The rows come from 7 hidden closed curves, with some noise, and rows from the same curve form a group. Each curve winds through 6 dimensions. The rows are also pushed far along 4 directions, which tell nothing about the answers.
Some rows, each with its group after it:
[ -2  -9 -10   6   9 -52   0  16   7  -9 -21 -25  -9  60  26] => z_326
[ 10 -24  30  -4 -14  32 -40 -32 -16   2  38  23  -4 -19 -13] => z_122
[ 13 -11  21  35  44  26 -23  13  19  19  44  -3 -35   2 -37] => z_326
[ -9   4  26  45   8 -15 -13  60  17  25   8  17   1  30  13] => z_317
[ 25 -28  -8  26  21 -20 -62  20 -28   9 -39 -25  26  40  18] => z_326
[-10  -6  22  55  22 -29 -33  50   2  13  29 -10 -14  67  23] => z_238
[ -5  -1 -21  -1  30  15  33 -13  20  -4  31 -13 -49  -8 -40] => z_238
[  7  23  25  26  33  -7  28  53   8  -5  40 -10 -26  38  20] => z_973
[ 15 -38 -25  -3  34  -7 -31 -41  -8  15   7 -31 -39  12 -31] => z_973
[-17   1  14  50   3 -49 -37  38  37  19  33  11  21  54  19] => z_973
[  1 -21 -26 -24  38 -23  14  10 -35  10 -39 -44 -35  41   1] => z_238
[-14   4   3  27 -11 -17 -38  30  11  29  -1  18  57  13  -1] => z_122
[ 16 -20 -19 -14   5  26 -49 -19 -42  30 -51 -13  38 -37 -19] => z_326
[ -1   7 -24 -34 -19   6  10 -23 -39  -5 -43 -10  22 -26  21] => z_326
[ -5  24 -25 -37  -8 -27  58  16   6  -9 -67  -2  16  -5  27] => z_973
[-21 -18   9  19 -24   4 -39   3 -14   7 -23  15  15   6   4] => z_636
[ 14 -15  -1  -1  54 -20   3   8  -1  11  12 -27 -45  56  -4] => z_326
[  5   5  -6   5 -20 -14   3   5   5 -24 -30  -1  18  -1  24] => z_122
[  6  -2  10  33  12  -5 -14  16  11  -9  29  -9 -13  24   0] => z_13
[  0   5  -3   6 -12  12   9  -8  -4 -17 -16   8 -10 -17  19] => z_326
[  3  18 -51 -46 -18 -44  64   6  -6 -19 -55  -5  22   3  38] => z_317
[ 12 -19  23   9  -1  21 -43 -16   1  17  58  21   7  -8 -29] => z_122
[ 34   3 -27 -10  20 -36  31  15  -3 -28 -45 -39 -12  21  34] => z_636
[ -1 -22   7  26   1   1 -60 -14   0  13 -27  -8  10   0  -7] => z_317
[  7  19   1  14   7 -24  39  23  30 -30   9 -10 -19  23  23] => z_122
[ 12  23 -12   0  -7 -17  44  43  10 -10 -30  10  20  -3  26] => z_317
[ -5  20   1  12 -24  11  12 -18  15 -22  48   2  -3 -28  -3] => z_973
[ 18  11   3  -8  29 -10  12   4 -17   8  -1 -49 -21  20   0] => z_636
[  6   2  -5 -33 -10  45  16 -24 -32  -8 -37   1   0 -53 -10] => z_973
[ -6  15  -9 -39  -7  -7  40   4 -14  -7   2  12  13  -2  21] => z_636
[-27 -17  17  32   2 -22 -63  16   3  44  35  20  27  42   2] => z_317
[-29  23  27  20  27  11  35  14  23  -4  46  -2 -61  22   3] => z_122
[  2  -7   9  36  35  -4 -23  31   6  20  36  -4 -11  37 -11] => z_238
[  3  -4  21   8  22   7 -21 -15  -5  20  57 -23 -30  14 -23] => z_238
[ 18  -8 -29 -23 -24   5  10 -19 -21 -34 -45  -1  19 -26  14] => z_636
[  6 -19   2  16  22   0 -53 -22   8  25  10 -21   4   7 -33] => z_317
[ -5 -11 -34 -15 -30  32   1 -59 -19 -26  -7  -8 -13 -56 -23] => z_238
[ -1 -18  10   7  22 -18 -39  26 -13  42  -7  -2  18  38  -3] => z_122
[ -8  46   4  17 -15 -36  60  35  52 -29  23   3   1  14  27] => z_13
[ 32 -11 -17 -32  24  -3  16 -34  -1 -11   8 -35 -29  -2 -25] => z_122
[  0  22  20  -6  19  31  42  11   3  -6  20   0 -36 -14  -8] => z_973
[-37  34   8  38 -42 -18  14  27  32 -15  36  29  24   3  30] => z_238
[-28  15  21  30 -18  14  -5 -10  32   1  67  18 -13 -16 -20] => z_238
[ 11  -1  10  18  34 -10 -23  13  18  22  10 -19   2  19 -18] => z_317
[ 13   8  -4 -27 -18  51  24 -24 -27 -29 -24   4   1 -59  -5] => z_973
[ 13  -7 -14 -29 -23  42 -29 -58 -19   0 -29   2  39 -70 -30] => z_317
[-23  57   7  20 -22 -15  51  22  49 -14  34  17  11 -13  26] => z_326
[ 13 -24 -33 -29   7  18  23 -36 -25   0   1 -29 -53 -30 -43] => z_317
[-21   0  29  35  15  13  -5   0  21   8  52  -2 -58  12 -17] => z_13
[ 25 -20  -9 -43   2  39 -10 -39 -28   7 -32  -3   8 -46 -37] => z_238
[  7  22   7   2 -22  23  44 -21  34 -39  38  17 -25 -42  -5] => z_13
[ 12 -13 -14 -15  26  -3  19 -18 -26 -10 -15 -55 -60  19 -10] => z_13
[ 12 -13 -16   7  42   0  17 -21  10 -15  22 -52 -72  15 -32] => z_13
[  4  14  15 -21 -12  20  31 -32   8 -16  45  -3 -30 -25 -18] => z_13
[  1 -24  -3  17  21 -31 -44  -2   7  23 -15 -24   0  40 -10] => z_326
[  2 -16   0  12  -6  21 -55 -28 -23   3  21 -10  19 -14 -16] => z_326
[-13  20   9  28 -56  -5 -25  15   3 -11  17  36  66 -17  33] => z_973
[  8 -20  10   2  36  23 -16  -8 -17  19  64 -10 -43  10 -38] => z_317
[ -9   5  26  15 -22  25 -18  -2   4   0  32  45  15 -27  18] => z_636
[ 23 -24 -12  -1   0  25 -25 -43 -11 -19 -12 -17 -13 -26 -23] => z_122
[-25  13  -6  -3  -2 -17   3  27 -10  19 -11   4  30  19  15] => z_13
[-20  -3 -31 -24 -22 -20 -11   6 -37  16 -72  -8  51   1  15] => z_122
[-18 -33   3  21  19  32 -75 -32 -24  36  25 -17  -8  -1 -50] => z_122
[ 27 -40 -29 -22  22  11 -30 -26 -42  16 -32 -25  -9  -5 -27] => z_317
[-22  28  41   4 -24  20  25  -2  22 -19  62  40  -8  -9  18] => z_122
[  9  16 -23  -7 -38 -20  20  17   2 -16 -79   8  49 -24  34] => z_238
[ 13  -5  -7   4  -1  24   2 -22 -14 -23   1  -4 -21 -18   6] => z_326
[ -3 -25  -2  -1  46  -6 -13   4  -5  33  -4 -21 -38  36 -30] => z_636
[-33  12  22  18 -25   6  -6   8  25  14  25  45  17 -12   2] => z_636
[ 20 -24 -14 -20  41   0 -13  -2 -32  29 -44 -36 -18  17 -20] => z_636
[  3   9 -12   6 -12 -37  14  34   2  -2 -68 -10  19  15  36] => z_238
[-23 -12   8  45  18   5 -33  10  16   9  33   2 -23  17 -14] => z_13
[-22   2  28  41  -2   1 -41  14  -1  34  23  -3  -6   7  -2] => z_973
[-33  25  -3  -2  -4  -8  33  23  15   7  13  21   8   2  11] => z_13
[ 20  -3 -14 -23  44 -15  14   4 -15  23 -35 -43 -22  18  -9] => z_636
[ -4  -4 -15   9  29 -35 -18  14  -8  26 -18 -51   0  45 -10] => z_13
[ -4  13  -4  23  17 -40  10  33  33   6 -14 -21  -3  27   9] => z_326
[  3   7 -27 -25  -4 -26  57  -7  -5 -38 -38 -23 -34  13  32] => z_326
[ 10  10 -13   4   2 -11  16  11   5 -24   1 -11   7  11  11] => z_122
[ -5  -1  28  35   9  17 -30 -16  29   8  60   8 -27 -11 -17] => z_636
[-20  42  13   7 -26 -28  61  31  24 -28  15   2  -9  19  40] => z_13
[ -9  35   9  18 -13  -2  12  11  23   6  52   9  20 -14   0] => z_973
[ 17   8 -23 -51  13  29  55 -42  -7 -28  16 -15 -27 -36 -27] => z_973
[-10 -28  -4 -14   1  16 -41 -26 -41  18   1 -11   2   0 -23] => z_238
[ 10 -22   5  22  29  -8 -21  31 -10  27 -25 -16 -23  24  -7] => z_317
[  2  -5 -25  -4  15 -14  16 -12   4  -6 -12 -35 -29   6 -15] => z_238
[  1  18  -3  -2 -52  12   2 -18   5 -29 -19  31  41 -56  31] => z_636
[ 10 -22 -33   2  37 -26 -19  30 -22  24 -79 -29  12  32   5] => z_13
[-11  16  -7  -7 -56  -2 -11 -18   5 -12 -14  27  63 -43  20] => z_636
[  2  -3 -22 -29  -6 -17  23  16 -12  -4 -76  18  23   4  32] => z_973
[-21 -12  10  13  21  -7 -23  -4   6  30  57   6 -22  30 -16] => z_317

New rows. What belongs after each?
[ 14  11  -6   2  17  16  17 -15  -3 -21  39 -18 -24  -7  -3] => z_326
[  5  -6  22  22  32  40 -28   5 -15  23  41  -1 -23  -7 -19] => z_326
[ 13  -3  -4  23  31 -21 -12   8   3   2  22 -46 -26  32  -9] => z_973
[-11   5 -10  27  41 -24   0  21  17   7  -1 -41 -24  46  -7] => z_122
[ 29   1 -23 -29 -23  18  17 -40  -5 -38 -40  -3  17 -49   1] => z_122
[  7 -39   5  15  29  16 -40 -12 -20  20 -10  -8 -44  10 -14] => z_973
[ 18   4 -37 -17  -5 -21  38   5  13 -28 -55   0  13 -10  17] => z_636
[-28  40  28 -12  -1  24  54  -9  20 -19  47  16 -30 -10  12] => z_122
[ -7   5   0  31  14 -32 -24  20  22  21 -12 -19  12  26   4] => z_326
[  7  14   4  11 -40  12  -9  -2  16 -11 -17  27  47 -42   4] => z_238
[ 31   0 -11 -41  -3 -17  52   2 -12 -31 -32  -6 -19   3  29] => z_122
[ 14 -15   4 -14  -4  -2 -29   9 -28  21 -42   5  36   4   7] => z_13
[  0 -13  11  37  -2  16 -58 -16  18  22  27  14  12 -17 -27] => z_973
[  8 -24 -28  -7  -4  15 -15 -31 -43 -11 -29 -24 -21 -16  -5] => z_238
[  9  25  24   8 -20  31  23 -18  30 -23  58  18 -10 -42 -14] => z_238
[  8  16  12   7  -3  30  33   4  10 -19  49   5 -29 -30 -19] => z_317
[-16   8  13  12 -10   0  -4  17 -14  10   0   4  -3   3  21] => z_973
[ 32 -26   1   5  41 -10 -20  -5   6  14  38 -27 -30  26 -35] => z_122
[-10 -11  -5  30  22 -33 -26  36  -9  25 -44 -30  -5  49  11] => z_13
[  8  10   1  14  12  14  13  -5   1 -14  14  -7 -30  -7  10] => z_326
[-14  25   1  -3  -8 -21  15  25 -11   2  -7   3  25  19  42] => z_326
[  6   1   2  -6   5  21  -1  -7 -14 -11  -1   3   5  -7   2] => z_122
[-11   9   7  17  32 -53  21  31  22  -2  30 -23 -34  79  26] => z_326
[ 18  -5 -12  -9  36   7  -7   1 -12  22 -13 -26  -3  -4 -21] => z_326
[ 22  14 -31 -16  -3 -18  41  16   6 -12 -54 -10  17 -14  11] => z_317
[  5   2  -2  -5 -18  20  -3 -13  12 -19  10  34  34 -26  -4] => z_973
[  4   3  -3  14  20 -17  -3  20   8  17 -28  -8   0  20  13] => z_326
[  6  14  17   2  -3 -15  21  25  20 -14  30  18  10  16  19] => z_13
[  2  -2 -25 -39  30   0  45  -8 -11   5 -28 -20 -36  -4 -10] => z_13
[  2 -25  -1  13 -17  22 -47 -26 -25  -5 -26   6   3 -17   5] => z_326
[ 30 -21 -13 -40  24  23   2 -21 -25   5 -32 -18  -6 -20 -32] => z_238
[  0  23  -2 -23 -24  19  13 -30   2   2   3  10  24 -53  -6] => z_636
[ -4   9  38   3 -30  14  -3  -1  10 -10  53  43  10 -10  14] => z_122
[ 15 -12 -24   4  14 -40  27  46  -7  -2 -24 -14 -21  39  17] => z_122
[ -4  45  35  26   2 -25  18  54  19   3  41   6  19  31  44] => z_636
[-15   6   4  -5  29  -9  21 -10  17   8  47  -1 -41  28  -1] => z_317
[-19  12  -8  20  31  -5  17  14  20   9   5 -22 -31  17 -14] => z_122
[ 20  -9 -22  -8  34 -32 -18  28 -17  27 -54 -36  30  30   2] => z_326
[ 14  -6   0 -21  23   7   4  -5   3  18 -11 -12  -5  -8 -31] => z_238
[  1  36  17   4  -9  18  56  17  21 -31  34  10 -19 -22   9] => z_317
[  0   9  -9 -29  -5   7  -8 -27 -12  -4 -56 -13  40 -18   8] => z_122
[ 15 -28 -30 -12  17 -21   1  -4 -16 -16 -43 -28 -20  24   5] => z_636
[-14  44  13   2 -19  21  32  16  21   1  38  35  30 -40   5] => z_326
[ 20 -43  -9 -14  20   9 -40 -11 -44  10 -34 -13  -4  17  -9] => z_326
[-18  -9 -12   7 -19  40 -39 -50  -9  -2   2  -3  14 -45 -35] => z_122
[ 16  32 -19 -30 -20  -5  38  -2   1 -11 -34   2  41 -37  21] => z_636
[ 14  -2  -2 -23  12 -22  27   8 -12 -17 -30 -18 -20  27  28] => z_122
[-18 -13 -16  17 -17   7 -36   5 -18  15 -57  11  31 -14   7] => z_13
[-27  -4   7  10  -2 -30 -24  21   0  32   9  10  19  36  11] => z_317
[  3 -14  -9   1  25   6  21  -6  -2  10  44 -23 -66   2 -40] => z_317
[-6 32 25 -4 11  9 16  3 21 -9 39 18 15  4 17] => z_317
[ 4 10 20 30  6  8 -1 36 19 11 18 19  2 -1 -2] => z_317
[-21   5  10  30 -38  15 -30  10  -9   1  16  37  37 -15  16] => z_238
[  5  28   2   2 -17  -1  26  14  16 -30   9  16  28  -6  24] => z_122
[ -4 -10   9  33  -4 -25 -45  30   4   9  17  25  40  39  25] => z_973
[ -7  43  10  -9 -23  -5  22  15  22  -8   1  23  60 -16  25] => z_317
[  8  10   8 -21 -19  15  26 -25   2 -27  33   5 -12 -23  -4] => z_13
[ 19  -4  12  40  24 -30 -32  50  10   3 -37 -16  20  45  26] => z_317
[ -3  -8 -14 -22  31  -6  19 -28   0   6  17 -15 -44  17  -8] => z_317
[-26  36  10   0   6 -38  62  47  33   7   9   8 -17  33  29] => z_122
[-13  19  -2  -9   1  10  33 -19  10   6  21 -12 -36 -26 -14] => z_973
[ 15  -8   8  17 -15  12 -45 -13 -12  -2  -5   5  26 -22  11] => z_636
[ 22   3 -28 -13  -4 -15  43   1  14 -17   4  -8 -14 -12  -8] => z_122
[-11  11  -9  -8   6 -36  30  12   5 -15   4 -12 -12  38  30] => z_317
[ 22  -3 -13 -37 -48   9 -24 -27 -37  -9 -44   7  76 -38   6] => z_13
[  0  -6  10  22   6   4  -4  10  12 -16  33  12 -16  16   4] => z_636
[-14   4  13  24 -17  42 -38 -40   5   5  46   6   0 -50 -26] => z_326
[-10 -27  26  44   3  11 -66  21  -8  26   0  21  11  24  -6] => z_636
[-10  30  14   1  11 -23  40  33   5   1  15 -17 -17  32  23] => z_636
[ -4  44  10  16   6  -2  66  46  41 -17  28  16 -13 -10  17] => z_326
[ -4   9 -12  16 -35 -16  11  30  13  -6  -3  29  32 -11  15] => z_122
[-44  28   8  10 -22   7   4  11  12  13  30  27  30 -10   0] => z_122
[-13  23  -9 -19 -31 -15  32   1   0 -25 -27   6  24 -10  36] => z_317
[ -2  -1  -7   0  17 -22 -23  20  -6  32 -27 -17  29  17  -2] => z_326
[-19  -5 -15   3   4   6 -23 -12 -12  12  -7 -16  12  -1 -19] => z_122
[ -1  -7   4  -1  11 -13  -9  21 -16  -3 -28 -15   5  28  15] => z_973
[-21  19   6  -7 -27  27  47 -25  25 -13  63  27 -37 -44 -20] => z_122
[  1   2  17 -13  34   1  13 -11   0  -2  20 -23 -39  26  -3] => z_122
[ 12 -14   4 -16  50   8   6  -4  -8  13  44  -6 -42  21 -16] => z_636
[-20   8 -25 -12  -9  42  10 -51  -3  -7  -2  -9 -11 -56 -38] => z_122
[  0  -5  18  25   0  49 -30 -12   7  10  31  20  -4 -47 -34] => z_326
[ 22 -43 -18  -7  39   6 -23   0 -47  12 -41 -32 -35  23 -11] => z_122
[  4 -14   4  -8  34  14 -14 -13   0  33  12 -14 -22  -1 -44] => z_238
[  9   2  34  10   2  25  -9 -12  -2  -3  51   0 -30  -8  -9] => z_238
[  7   5  -8 -12  39 -46  22  41  -4  18 -48 -33  -5  52  24] => z_317
[-11  10   6  -1  -4   5   8  19 -14  -3 -20  14  15   8  25] => z_122
[  7 -33  -2  44   9 -24 -70  32  -2  37 -14  -2  30  32 -12] => z_122
[ 14  -9 -38 -24 -11   0  39   5 -26 -19 -47  -4 -14 -18  10] => z_122
[  0 -16  14  -6  -2  12 -47  -3 -35  24  -5  11  28  -1  10] => z_636
[  0 -32   6  -4  13  30 -34 -21 -13  18 -11  22 -14 -10 -19] => z_973
[ 23  19  -2 -18 -17 -26  22  22  -7 -15 -21  -6  41  13  28] => z_13
[-15   7  -2 -10 -36  -1 -27 -23   6  10 -42  10  57 -31   1] => z_122
[  5  16 -30 -44 -17 -12  44 -19  -5 -23 -22  -6  15 -24  15] => z_636
[  7  -7  13  30  24 -21  -9  16  34  13  58 -10 -29  31 -23] => z_122
[  5  18   5 -16  11  21  51 -13  22  -8  68  11 -35 -21 -25] => z_122
[-24   6  13  38   7 -25 -21  34  14   8 -14  -5   9  40  20] => z_122
[ 13 -20 -21  -4  45 -14   4 -25   9   3 -11 -33 -55  23 -11] => z_317
[  4  28  32   8  21  20  37   6  18  -9  77   8 -47  -4   8] => z_636
[  1 -10  10  19  19 -17 -36  38 -17  16 -29  -5  27  46  24] => z_122
[-10  46  24  -9 -26  -5  52  44  33  -8  16  46  45 -10  24] => z_238
[  0  12   7  28  12 -12   3   7  20  -8  52 -18 -22  16  -3] => z_973
[ -6 -39  13  22  13  12 -56 -39  -7   6  34 -13 -41  20 -27] => z_326
[ 28 -40  16  17   5  21 -78 -25 -26  13 -11 -19   3  -6 -24] => z_238
[ -2  28  41  14 -19  16  16   1  20 -12  65  19  -8 -14   8] => z_238
[-21  -1   6 -16 -17  28 -21 -21 -30   4 -40  11  24 -22  10] => z_122
[ 21 -23 -16 -28  23  -2  -4  -3 -33   5 -37  -8  -6   7  14] => z_636
[ 24 -26   1   2 -24 -25 -50  15 -21   6 -73   9  56  12  31] => z_122
[ 13   2   3  -7 -15  38   5 -21 -12 -20  -4   1  -3 -49 -13] => z_317
[ 23 -26 -26  -6  -4 -20 -48   6 -20  12 -73   3  64   2  14] => z_636
[-13 -11  19  23  -2  28 -26 -16   3  11  14  17 -23 -15 -10] => z_326
[-8 -3 26 13  1 17 -6 12  2  0 48 32 -8 13  0] => z_326
[  2  -2   9  19  13 -32 -26  13  25  18  13 -14  13  32  -6] => z_122
[-26  21   5   2 -27  -4 -12   8 -11  13  -8  16  44 -10  25] => z_326
[ 36 -21 -16  -8  57  24  13 -11  -5   2  -5 -37 -58 -11 -42] => z_326
[-12   3 -15 -21   8  11  21 -15  -6  14   5  -4 -15 -15 -22] => z_238
[  2  36 -23 -53 -23 -28  71   8 -16 -15 -47 -16  19  -9  39] => z_238
[-13  -8  -3 -11 -11  23  -4 -38  14   2   9  22  -8 -34 -22] => z_973
[-14 -10  22  38   5 -16 -72  23  -5  37  39   1  40  39  -7] => z_238
[ 28 -20 -12   1  54  -3 -12 -13  -7  14  22 -52 -41  25 -36] => z_238
[-10   0  -6 -23 -45  -8 -15  -3 -16  12 -72  25  59 -26  24] => z_122
[ -2   7 -21  -9 -28   8  -3 -21 -16 -15 -31 -11  26 -41   7] => z_326
